The rows come from 4 hidden closed curves, with some noise, and rows from the same curve form a group. Each curve winds through 6 dimensions. The rows are also pushed far along 5 directions, which tell nothing about the answers.
Known rows, each followed by its group:
[ 1.72  0.10 -0.67  2.69 -0.31  0.85  1.48  0.85 -2.90 -0.81  1.70 -0.06
 -0.46 -0.90  1.64  0.06  0.77  0.28  2.57  1.08  2.57]
K931
[ 1.00 -1.61  1.16  0.08  1.33 -1.94 -1.20 -0.60 -2.42 -1.24  3.49  0.04
 -0.50  0.80 -2.13 -1.58  0.29 -0.51  1.33  2.27  0.90]
K89
[-1.73 -1.87  1.89  2.31 -0.74  0.64  1.64  1.47  3.46  1.37 -1.66  3.03
  0.46  0.67  0.24  0.50  0.63 -3.03 -0.62 -1.85 -0.51]
K828
[-1.88 -3.76  2.55 -0.86 -1.01 -4.88 -2.80  1.76  1.46 -1.45  1.29  2.86
  0.31  2.12 -2.15  0.16 -0.21 -0.68 -0.05  0.11  0.26]
K828
[-1.90 -1.34  1.35 -0.64  0.78 -1.97 -1.96  2.51  0.83  0.65  0.32  1.35
  0.64  1.14 -1.00  0.46 -0.33 -0.07  0.14  0.24 -0.03]
K366
[-0.72 -2.14 -1.72 -0.04 -0.64 -1.13 -0.82 -1.16  1.78  1.18  0.26  0.10
  1.09  0.10 -2.46  0.07  0.39 -0.65  0.26 -0.30  1.07]
K931
[-0.29  2.75  0.59 -5.20  0.72 -2.65 -2.57 -0.85  1.36  1.17 -0.33 -0.35
 -0.64  2.05  0.48  0.00 -1.25 -0.60 -3.11 -0.53 -3.19]
K366
[ 3.14  0.27  1.98 -0.21 -3.78 -0.81  0.35 -1.35 -2.41 -0.54 -2.43  3.78
 -2.15 -0.65  4.29  1.16  1.57 -2.29  2.10 -1.68 -1.64]
K828
[ 0.07 -3.02  1.10  1.75  0.44  0.11 -0.72  1.31 -0.08  0.92 -0.23  1.84
  1.27 -0.65 -0.20  1.13  0.61 -0.40  2.97  0.51  0.71]
K931
[-0.54  1.69 -1.83  0.68  1.58  1.61  0.41  1.98 -1.03  0.63  0.91 -2.12
  0.74 -1.53  0.39  0.70  0.24  0.27  0.59  0.93  2.23]
K89
[-2.07  0.01  2.79  2.05 -1.02  0.65  1.82  1.05  0.79 -1.35 -2.90  1.54
 -1.15 -0.25 -0.70 -0.64  0.40  0.23  0.30 -1.27 -1.12]
K89
[-3.03  0.64  3.50 -1.08  2.15 -3.10 -0.95  0.83  1.33 -2.50  1.15 -1.32
 -0.94  1.72 -3.69 -2.59 -1.54  0.73 -2.47  0.95 -1.03]
K931
[-2.87  2.18  1.71  0.20  1.14  1.65  0.87  2.29 -0.09 -0.85 -1.77 -1.33
 -0.99 -0.78 -0.63 -0.54 -0.01  0.37 -2.05 -0.08 -1.29]
K828
[-1.70  1.89  4.08 -2.76 -1.09 -2.76 -1.33  2.91  0.87 -2.16 -1.55  2.20
 -1.90  1.86  1.87  0.31 -0.51 -0.84 -3.16 -1.39 -2.91]
K89
[-1.12 -0.06  3.15  0.00  1.18 -1.34 -0.91  1.00 -0.63 -1.51 -0.14  0.72
 -0.74  1.13 -1.70 -1.08 -0.23  1.32  0.45  0.79 -1.04]
K89
[ 2.02 -3.41  0.67 -2.69 -1.20 -3.54 -2.42 -1.41  1.72  0.54  1.58  3.17
  1.46  1.93  0.41  1.21 -0.98 -1.22  1.45 -0.43 -0.17]
K89
[-2.73  3.59  0.21 -0.37 -0.36  1.85  1.51  0.86  0.98 -0.41 -3.43 -1.30
 -1.33 -0.47 -0.20 -0.47  0.29  0.74 -3.02 -1.63 -1.92]
K828
[ 0.02 -2.44  3.12 -1.29 -0.21 -5.81 -3.45 -0.18  1.28 -1.29  1.14  2.88
  0.03  3.18 -1.84 -0.70 -0.22  0.90  1.37  0.31  0.11]
K931
[-1.49  3.03 -0.66  1.03  2.05  2.40  2.75  1.50 -0.84 -1.39  1.97 -2.83
 -0.61 -0.64 -1.48 -1.23 -0.45  0.16 -1.42  0.75  1.05]
K828
[ 2.44  1.30 -2.68 -0.12  0.76  1.25 -0.42  0.63 -3.09 -0.17  2.42 -1.54
  0.29 -0.14  2.46  0.55  0.19  1.82  0.72  1.49  2.17]
K366
[ 3.18  2.65  0.92 -0.03 -1.75 -0.23  1.76 -1.61 -5.76 -4.50  1.64 -0.83
 -2.80 -1.51  1.10 -1.06  0.24  0.84  3.15  1.10  0.63]
K828
[-0.28  2.38  0.71  0.54  0.67  1.14  1.54  1.11  1.01 -0.01 -0.14 -0.04
 -0.56  0.51  1.22 -0.11 -0.06 -0.71 -1.35 -0.53 -0.27]
K828
[ 0.72  0.15 -0.46 -0.34  2.82 -0.14 -0.50 -0.77  1.81  0.87  2.27 -1.24
  1.79  0.62 -1.47 -0.04 -0.88  0.58  0.97  1.21  1.11]
K931
[-0.21 -3.71  2.42  3.96 -0.67 -1.61  1.37  0.00  1.38  0.18  0.47  2.47
  0.57 -0.74 -1.62 -0.43  0.48 -2.63  4.25 -0.07  2.20]
K366
[-0.18  2.18  1.54 -5.44 -2.30 -2.31 -2.82 -0.18 -1.58 -0.94 -2.78  1.34
 -1.90  0.05  1.50  1.01  0.48 -0.98 -1.94 -1.61 -3.80]
K89
[-1.10 -0.87 -1.20 -1.17  0.18 -0.33 -1.65  1.52 -0.29  0.40  0.31 -0.24
  0.52  0.28 -0.43  0.67 -0.20  1.02 -1.13  0.40 -0.01]
K828
[ 2.76 -0.12  1.89  0.57  0.64 -0.28  2.22  0.21 -4.04 -4.51  4.61  0.98
 -0.78  1.20 -0.70 -1.12 -1.91  2.80  4.28  2.03  0.76]
K366
[-1.56 -1.46 -1.04 -2.04 -0.88 -0.45 -1.34 -0.50  2.27  1.44 -1.68  1.00
  0.77  1.07 -1.13  0.49 -0.29  0.04 -2.41 -1.33 -1.96]
K89
[-2.84 -1.75  2.21 -1.30  0.11 -2.90 -1.41  2.25  3.18 -0.36  0.55  2.44
  0.34  2.63 -2.19 -0.04 -0.39 -0.89 -2.27 -0.90 -0.96]
K828
[-0.77  4.01  0.51  0.17  0.81  0.72  0.95  0.10  0.67 -0.59 -1.33 -2.73
 -1.33 -0.53  1.57 -1.23  0.10 -0.07 -2.76 -0.12  0.24]
K366
[-1.45  0.24  1.35  3.00 -2.41  2.59  2.32  2.12  0.46  1.39 -4.73  2.10
 -0.77 -1.78  2.90  1.24  1.11 -1.66  0.32 -2.33 -1.17]
K366
[-0.80 -0.21  1.79 -1.37  0.27 -2.68 -1.01  0.79 -1.23 -1.74  1.93  0.48
 -0.65  0.42 -2.52 -0.72 -0.44 -0.84  0.82  0.84 -0.08]
K366
[ 1.71 -1.33 -1.76 -0.25  0.63 -0.21 -0.73  0.38 -2.23 -0.08  3.16 -0.17
  0.48  1.28  0.88 -0.09 -0.86  1.71  0.36  1.62  1.10]
K931
[-0.44  0.04  2.15 -0.87  0.31 -0.21 -0.62  0.59 -0.58  0.04 -1.01  1.45
 -0.47 -0.05 -0.26  0.05  0.54 -1.20  0.40 -0.19 -1.63]
K828
[-0.71 -0.64  0.93  3.19  0.20  1.95  2.78  1.57 -0.15 -1.92  0.56  0.54
  0.07  0.03 -0.92 -0.34 -0.53  1.63  1.68  0.23  0.87]
K931
[ 0.83  3.38 -0.55 -2.35 -1.95  2.40  2.06 -0.69 -3.17 -2.25 -1.15 -0.81
 -2.50 -0.86  1.70 -0.22 -0.28  0.47 -2.21 -0.95 -3.11]
K89
[-0.30 -0.05  1.91 -3.08  0.88 -3.31 -2.88  2.08 -2.75 -3.31  3.02  0.38
 -0.56  1.86 -1.50 -0.22 -1.06  2.27  0.13  1.87 -0.46]
K828
[-0.54 -0.09 -1.44  2.66 -0.58  2.82  2.49 -0.10  2.34  1.56 -1.96  0.14
  0.55 -0.49  1.19  0.51  0.11  0.26 -0.33 -1.31  0.35]
K828
[ 0.55 -1.93  3.51 -1.52 -0.27 -2.97 -0.80  0.07 -1.35 -2.67  2.03  1.77
 -0.64  0.60 -1.45 -0.66 -0.75 -1.46  1.81  0.77 -0.71]
K89
[-0.65 -0.94  2.18  2.67 -0.14 -0.83  2.11  0.23  2.00  0.71 -0.14  1.32
  0.04 -0.21 -0.74 -0.53 -0.29 -2.36  1.95 -0.60  0.72]
K366
[ 0.69 -2.03  1.29  0.62 -1.16  0.18  1.41 -0.33 -1.19 -1.43  0.91  1.38
 -0.50 -0.72 -0.41 -0.26 -0.38 -1.35  1.62 -0.08 -0.39]
K89
[ 0.82  1.74 -0.04 -1.90 -1.45  0.72 -0.64  0.77 -2.38 -0.07 -1.38  0.38
 -1.33 -0.79  2.95  1.15  0.85 -0.90 -1.12 -0.47 -1.71]
K931
[-0.34 -2.35 -0.93  1.52 -2.26  2.35  0.63 -0.56  0.96  2.49 -4.03  2.17
  0.56 -0.87  1.33  1.11  1.10 -0.26  0.08 -1.90 -1.54]
K89
[-0.66  2.63 -1.59  1.37  2.08  3.81  1.48  0.72 -0.51  1.42 -0.90 -2.65
 -0.15 -0.61  1.26 -0.64  0.15  1.41 -1.99  0.47 -0.23]
K89
[-3.12  3.18  3.01 -0.28  2.46 -1.05  0.68  3.37 -1.35 -3.18  1.87 -2.00
 -1.58  0.16 -2.89 -1.63 -0.96  0.67 -0.77  1.53  0.16]
K366
[ 0.22 -0.97 -0.09 -3.35 -1.35 -1.61 -2.23 -2.29  3.21  2.25 -2.46  1.75
  0.61  0.50  0.40  1.42  0.19 -2.39 -1.86 -2.08 -2.67]
K931
[-0.04  1.70  1.70  4.46  0.63  4.10  3.78  1.83 -3.08 -1.75 -1.21 -0.80
 -1.11 -2.87  1.11 -0.35  0.85  0.74  3.19  0.69  1.00]
K931
[ 0.49 -2.32 -2.89  2.62  0.08  3.17  1.61 -0.90 -0.84  1.03  0.37 -1.13
  1.57 -2.07 -1.19  0.19  0.21  0.76  2.43  0.56  2.04]
K366
[-2.00  2.23  0.32 -4.49  0.52 -1.96 -2.34  1.51 -0.84 -0.42  0.23 -0.90
 -0.87  0.74 -1.04  0.00 -0.56 -0.11 -3.21  0.03 -2.29]
K366
[ 1.15  3.30  0.05 -0.93  0.23 -0.34  0.10 -0.68 -2.52 -1.15  0.28 -1.54
 -1.57 -0.80  0.61 -0.58  0.81 -0.01  0.54  0.44  0.24]
K828
[ 1.31 -1.27 -0.49 -2.52 -1.16 -2.22 -3.13  0.78 -1.24  0.56  0.35  2.33
  0.36  1.64  1.83  1.60  0.17  0.82  0.43 -0.04 -0.42]
K366
[-0.61 -0.33  0.75  0.01 -0.22 -0.09  0.88  0.80 -0.76 -2.22  1.19  0.35
 -0.56  1.17 -1.01 -0.87 -1.13  1.66 -0.68  0.29 -0.55]
K931
[-1.84  1.29 -1.56  1.49  2.01  0.20 -0.41  0.37  2.70  1.12 -0.12 -3.16
  1.06 -0.30 -0.81 -0.96  0.32  0.30 -2.20  0.40  2.64]
K366
[ 3.94  0.69  1.25 -1.92 -0.79 -0.23  0.04 -0.50 -6.20 -3.14  2.60  0.80
 -1.15 -1.38  1.63  0.60 -0.41  0.22  4.75  1.59 -0.04]
K89
[ 0.60 -3.15 -1.99 -0.21 -3.23  1.84 -0.56 -0.80  1.28  3.04 -3.77  3.30
  1.35 -0.62  2.11  2.92  1.10 -0.44  0.44 -2.66 -1.88]
K931
[-0.62  0.15  2.98 -1.41  2.48 -3.36 -1.30 -0.63  0.42 -2.65  2.83 -0.88
 -0.21  1.75 -3.97 -2.12 -1.46  0.72  0.31  1.82 -0.16]
K931

New rows, each followed by its group:
[-2.35 -0.51  0.99  4.03  0.81  1.64  2.87  1.69  0.05 -0.43 -0.04 -0.90
  0.10 -2.09 -2.23 -0.87  0.34 -1.23  1.84  0.26  1.99]
K366
[ 3.69 -0.51 -1.44  1.33  0.83  2.12  0.41 -1.88 -3.85  0.85  1.37 -0.37
 -0.02 -0.78  1.85 -0.25  0.63  0.95  2.83  1.72  0.61]
K89
[ 2.37 -4.87 -0.65  1.14 -2.14 -0.17  0.36 -1.11 -1.81 -0.44  1.58  3.05
  0.79  0.61  0.08  0.64 -0.37  1.11  3.46  0.33  0.45]
K931
[ 2.95  0.50 -1.06 -1.94  0.10  0.09 -1.49 -2.00 -2.86  0.90  0.42  0.13
 -0.65  0.67  1.96  0.06  0.41  0.60 -0.02  0.79 -1.50]
K89
[ 2.92  0.03 -0.20 -1.89 -1.59 -0.17 -1.15 -1.34 -1.21  0.18 -0.87  0.99
 -0.56  0.50  4.18  0.83 -0.07 -0.33 -0.88 -0.38 -1.40]
K366
[ 2.08 -2.88 -1.52 -4.16 -2.98 -1.57 -2.64 -0.95 -0.26  1.79 -0.18  4.28
  0.60  1.95  1.94  2.26  0.37 -1.26 -0.70 -1.63 -2.67]
K828
[-0.13  0.33 -0.70  1.14 -0.62 -0.79 -0.09 -0.45  0.01  0.24 -0.32 -1.17
 -0.26 -1.12 -0.14 -0.30  0.93 -0.81  0.33 -0.08  1.98]
K828
[ 0.59 -1.21 -2.62  0.41 -0.18  0.61 -1.09  0.44 -1.36  2.07  0.92  0.08
  0.58 -0.08  0.94  0.66  1.18 -0.45 -0.31  0.52  1.16]
K89
[-2.22  0.35  1.48 -1.26  1.00 -2.43 -1.14  0.06  3.36 -0.06  0.05 -0.37
  0.37  0.58 -2.91 -0.26 -0.07 -1.61 -1.53 -0.50 -0.32]
K931
[-1.86 -2.28  0.16 -0.99  1.79 -2.08 -2.92  0.74  1.71  1.59  0.75 -0.31
  1.86  0.02 -3.07  0.12 -0.12 -0.41  0.54  0.87  1.03]
K89
[ 0.31 -2.73  2.38 -2.58 -2.49 -2.57 -1.40 -0.43 -0.46 -1.80  0.02  3.58
 -0.86  1.81 -0.53  0.17 -0.32 -0.68 -0.59 -0.84 -2.87]
K89
[-1.94  1.97  2.54  1.23  1.70 -1.01  0.48  1.47 -0.54 -2.77  0.42 -1.22
 -1.05  0.38 -2.59 -1.84 -0.28  2.21  0.71  1.08  0.84]
K931
[ 1.86 -2.32 -2.05  0.65  1.86 -0.27 -1.17 -0.32  1.12  3.13  2.56  0.52
  2.44  0.71  0.35  0.76  0.18 -0.83  1.93  0.96  2.39]
K828
[-1.20  1.61  4.25  1.07  1.33 -0.92  0.94  1.62  1.11 -2.67 -0.13 -0.38
 -1.41  0.92  0.57 -1.58 -1.00  0.16 -1.43  0.39 -0.36]
K366
[-1.63  1.87  1.90  3.07  0.41  2.06  2.68  3.19 -1.42 -1.13 -0.87 -0.24
 -1.02 -1.24  0.78 -0.18  0.25  0.24  1.04  0.08  0.71]
K366
[-1.41  1.65  1.08  2.60  3.79  1.04  1.61  2.48  0.75 -0.65  2.32 -2.30
  0.44  0.60 -0.86 -1.33 -1.04  1.32 -0.07  1.82  2.12]
K89
[ 1.37 -1.04 -2.74  1.47 -0.64  1.33  1.11 -2.27 -0.88  0.75  0.86 -1.59
  0.65 -1.90 -0.47 -0.19  0.21 -0.28  1.83  0.43  2.18]
K828
[ 1.50 -1.11 -0.71  1.63 -1.13  0.78  0.54 -1.96  0.92  2.00 -2.01  0.91
  0.37 -0.61  1.63  0.43  0.68 -0.25  1.67 -0.88  0.18]
K931
[ 0.49  2.29  1.68  1.96 -2.05  0.56  2.76 -0.80  0.48 -0.85 -2.50  0.74
 -2.12 -0.31  2.31 -0.71  0.80 -1.75 -0.74 -1.82 -0.68]
K89
[ 1.56  2.21  1.93 -2.38  1.32 -1.55 -0.56 -0.93 -0.52 -2.12  1.81 -0.42
 -0.66  1.16 -0.33 -0.48 -0.98  0.86  0.55  0.88 -1.02]
K931
[ 5.37 -3.78 -1.46 -1.54 -1.89  0.14 -1.76 -1.10 -6.04 -0.19  2.64  3.69
  0.09  0.97  3.03  1.69  0.35  1.57  3.83  1.34 -0.87]
K89
[-2.83 -2.98 -1.37  2.76 -1.33  0.36 -0.60  1.61  3.87  4.22 -3.01  1.44
  1.33 -0.43  0.48  1.16  1.95 -2.71 -2.01 -1.96  1.07]
K89
[ 0.10 -1.95 -2.06  0.79 -2.12  1.92  1.59 -0.72  2.30  2.43 -1.69  1.45
  1.01  0.05  1.27  1.13 -0.46 -0.81 -0.78 -1.92 -0.87]
K366
[ 1.70  1.72 -3.09  3.50  1.36  4.95  3.75 -0.27 -4.97 -0.24  2.38 -3.60
 -0.83 -2.58  0.32 -1.32  0.97  0.52  1.25  2.17  2.38]
K89
[ 0.71  3.22  2.12  0.34  1.82  0.30  1.71  1.88 -1.78 -2.96  2.48 -1.17
 -1.04  0.39  0.98 -0.83 -1.28  1.19  0.87  1.54  0.76]
K89
[ 0.07 -0.39  2.07  4.20 -3.23  1.84  4.31  0.32 -1.99 -3.11 -2.03  2.22
 -1.96 -1.46  0.50 -0.43  0.77  0.60  3.19 -1.25  0.10]
K931
[ 0.68  1.11 -2.32  0.30 -0.40  1.64 -0.10  1.15 -1.42  1.14 -0.59 -0.34
  0.24 -0.44  2.52  1.22  0.74  0.84  0.13 -0.13  1.00]
K366
[-0.29  1.60 -2.63  1.42 -1.01  3.26  2.17 -0.82 -0.79  0.15 -2.14 -2.00
 -0.27 -2.05  0.57 -0.25  0.82  0.85 -0.45 -0.81  0.78]
K366
[ 0.41 -2.99 -0.06  1.93  0.14 -2.55 -0.89 -0.63  0.07 -0.27  2.21  0.10
  1.12 -0.37 -2.15 -0.49  0.29 -0.44  3.24  1.21  3.32]
K828
[-0.15  2.36 -1.33 -2.27  3.30  0.00 -1.28  0.96 -0.31  1.41  2.18 -2.15
  1.08  1.08 -0.95  0.00 -1.60  2.21 -0.08  1.49 -0.06]
K366
[-2.88  3.30 -0.36  3.61  1.74  5.34  3.79  2.49  0.44  0.47 -2.34 -2.81
 -0.82 -1.35  0.65 -1.07  0.22  1.27 -2.80 -0.20 -0.09]
K89
[ 1.16  1.64  0.35  2.25  0.80  1.22  2.00 -0.92 -0.65 -0.49 -0.13 -1.17
 -0.51 -0.60  0.70 -0.93  0.07  1.06  1.77  0.57  1.22]
K931
[-0.68 -1.97 -0.49  1.05  0.03 -0.88 -0.62  0.24  1.43  0.20  0.14  0.77
  1.19  0.87 -1.25  0.03  0.03  1.44  1.09 -0.05  1.57]
K366
[ 1.28 -4.91 -0.98  0.67  0.08 -0.39 -0.74 -0.48 -1.26  0.44  2.78  1.59
  1.48  0.72 -1.73  0.28 -0.26  0.22  2.24  1.31  0.85]
K89
[-1.23  1.27  0.74 -0.31 -0.77 -1.13 -0.14 -0.38  0.81 -0.94 -1.46 -0.59
 -1.02 -0.29 -0.54 -0.79  0.67 -0.55 -1.51 -0.66 -0.13]
K366
[-0.72  3.51  1.71 -0.20 -0.21  0.75  1.58  1.08  1.02 -0.51 -1.46  0.27
 -1.64  0.56  2.14 -0.24  0.19 -1.34 -2.44 -1.36 -1.53]
K828
[-3.03 -2.42 -0.15  1.70  1.00  0.29 -0.71  2.41  2.86  1.99 -0.60  0.47
  1.16  1.10 -1.19  0.05  0.23 -0.29 -2.71 -0.19  0.11]
K89
[-0.47  2.59 -0.15  0.47  3.94  1.80  0.27  2.00 -2.97 -1.46  2.77 -3.37
  0.24 -0.93 -1.75 -0.75 -0.50  2.47  1.52  2.99  1.53]
K931
[-0.86  2.67  4.46  0.38  0.55 -1.45  1.53  0.85  0.94 -1.59 -0.87  0.65
 -1.75  0.73  0.52 -1.20 -0.92 -0.98 -0.06 -0.46 -1.39]
K366
[ 2.32 -0.47 -1.43 -0.22  1.61  1.00 -0.10 -1.41  0.38  1.33  1.68 -0.30
  1.69 -0.01  0.41  0.95 -0.51  0.44  2.13  0.85  0.81]
K931
[ 2.64 -0.09 -0.23  0.69  0.20  0.72  0.35  0.83 -4.95 -1.60  2.95 -0.10
 -0.70 -0.18  1.85 -0.12 -0.24  1.35  2.36  2.04  1.19]
K931
[ 0.62 -3.00 -2.87  3.50 -0.55  2.75  1.59 -1.49  2.35  3.91 -1.10  0.22
  2.46 -2.63  0.04  1.62  1.47 -2.48  2.64 -0.94  2.33]
K931
[-0.31  2.23  3.64  2.22  1.36 -0.02  1.75  0.70 -2.15 -3.28  0.14 -0.87
 -1.87 -0.36 -0.88 -2.09 -0.19  1.77  2.15  1.20  0.50]
K931
[-1.41 -1.16  2.67 -0.97 -3.27 -1.00 -1.16  0.48  1.32  0.05 -4.94  3.76
 -0.97  0.24  1.23  1.39  1.03 -0.85 -0.76 -2.63 -3.31]
K931
[ 0.07 -3.28  2.47  2.31  0.18 -3.44 -0.70 -0.55  2.81  0.32  1.09  2.43
  0.68  1.83 -1.41 -0.90  0.18 -1.51  1.61  0.07  1.54]
K89
[ 0.08 -4.31 -0.22  1.64 -0.71  0.44  0.55 -1.05  2.40  2.47 -0.31  1.78
  1.58 -0.51 -0.72  0.53  0.05 -2.72  0.79 -0.81  0.23]
K828
[-0.34 -1.78  2.64  2.01 -1.37 -0.17  0.62 -0.45  0.14  0.28 -2.44  1.87
 -1.06 -0.91  0.26 -0.63  1.23 -2.52  0.40 -0.84 -1.18]
K89
[-4.19  1.35  0.64 -2.03  0.01 -2.25 -1.37  0.37  3.60  0.69 -2.07 -1.40
 -0.41  0.38 -2.77 -0.92  0.02 -2.03 -4.60 -1.39 -1.25]
K366
[ 0.11 -3.58  1.71  2.33  0.38 -0.70  0.76  1.50  1.14 -0.09  2.18  3.13
  1.19  1.35 -1.30  0.18 -0.07 -1.06  2.58  0.28  1.30]
K828
[ 0.41 -0.73 -0.39  0.45 -2.65  1.33  1.80 -0.47 -1.12 -1.00 -1.25  1.35
 -1.00  0.06  1.17  0.15 -0.18  0.77 -0.50 -1.11 -1.63]
K931
[ 1.09  1.74  3.59  0.66  1.40 -0.76  1.49  0.84 -1.68 -1.80  1.67  0.77
 -1.06  0.70  0.48 -0.92 -1.40  0.70  3.03  1.04 -0.31]
K366
[-0.56 -0.54 -2.71  4.65  0.89  2.31  2.06  1.28  0.66  2.15  0.68 -1.68
  1.27 -1.61  0.27  0.19  1.02 -0.49  1.11  0.71  4.10]
K931
[-0.06 -1.61  1.04  1.49 -1.47  1.52  0.24  0.85 -0.29  1.24 -3.07  2.14
  0.14 -1.55  1.75  1.54  1.19 -1.09  1.33 -1.19 -1.02]
K931
[ 0.95  1.13  1.07 -0.64 -1.94 -0.51  1.16 -0.92 -1.11 -2.11 -0.92  1.41
 -1.42  0.09  0.43 -0.23 -0.04  0.35  0.89 -1.02 -1.12]
K89
[ 1.87 -1.05 -2.53  0.22  0.03 -0.08 -0.99 -1.01 -2.40  1.33  1.98 -0.18
 -0.04  0.03  0.30 -0.15  1.33 -0.48  0.36  1.13  1.21]
K89
[ 0.20  0.75 -5.47 -1.07 -0.71  3.79 -0.10 -0.17  0.98  4.92 -2.39 -1.86
  1.98 -2.59  3.31  2.78  0.28 -1.65 -1.71 -1.42  0.58]
K89
[ 0.49  0.46 -2.37 -1.74 -1.50  2.48 -0.14 -0.42 -1.62  1.21 -1.75  0.18
 -0.58  0.04  1.87  0.92  0.28  0.68 -2.62 -0.96 -2.64]
K89
[-1.36  3.01  1.38  0.52  2.53 -0.74  0.82  0.58  1.66 -0.15  0.83 -2.49
 -0.36  0.25 -1.32 -1.70 -0.77 -0.49 -1.17  0.76  0.90]
K366
[ 2.20  2.53 -0.34 -2.30  0.86  0.06 -0.25 -2.32 -2.05 -0.90  0.80 -1.72
 -0.85 -0.09  0.36 -0.71 -0.61  1.19  0.46  1.03 -1.08]
K931
[ 0.56 -1.92 -1.97 -4.57 -1.98 -0.61 -3.48 -1.05 -0.28  3.25 -2.28  1.80
  0.70  0.29  1.50  2.24  0.13 -0.98 -1.76 -1.35 -3.37]
K366
[ 2.81 -0.21 -1.85  0.49  0.97  1.63  0.84 -2.37 -1.03  1.00  1.50 -1.12
  1.14 -1.38 -0.23  0.30 -0.20 -0.03  3.01  0.96  1.18]
K931
[-1.15 -1.46 -5.45 -0.34  4.38  2.72 -2.07  0.55  2.18  4.91  1.97 -3.25
  4.42 -0.95 -2.56  1.72 -0.17  1.43  0.07  1.72  2.42]
K931
[ 1.08  2.50 -5.78 -0.53  2.68  3.08 -0.26 -2.24  0.57  3.87  0.42 -4.61
  1.74 -0.96  0.35  0.08 -0.22  1.73 -1.25  0.91  1.55]
K931
[-1.97  1.27 -1.97  1.20  3.15  1.66  1.27  0.98  2.98  2.96  0.86 -2.28
  1.91  0.33 -1.82 -0.35 -1.40  0.94 -0.35  0.39  1.36]
K366
[-1.54  2.56  1.55 -0.09  1.43 -0.30  1.25 -0.25  1.68 -2.00  0.19 -2.74
 -0.87  0.43 -1.12 -1.91 -1.69  1.01 -2.55  0.45 -0.44]
K828
[ 4.13 -0.11  4.01 -2.77  0.46 -3.83 -1.58 -1.76 -3.11 -4.14  3.66  2.41
 -1.10  2.05 -0.24 -0.52 -1.15  1.21  4.24  1.72 -0.99]
K931
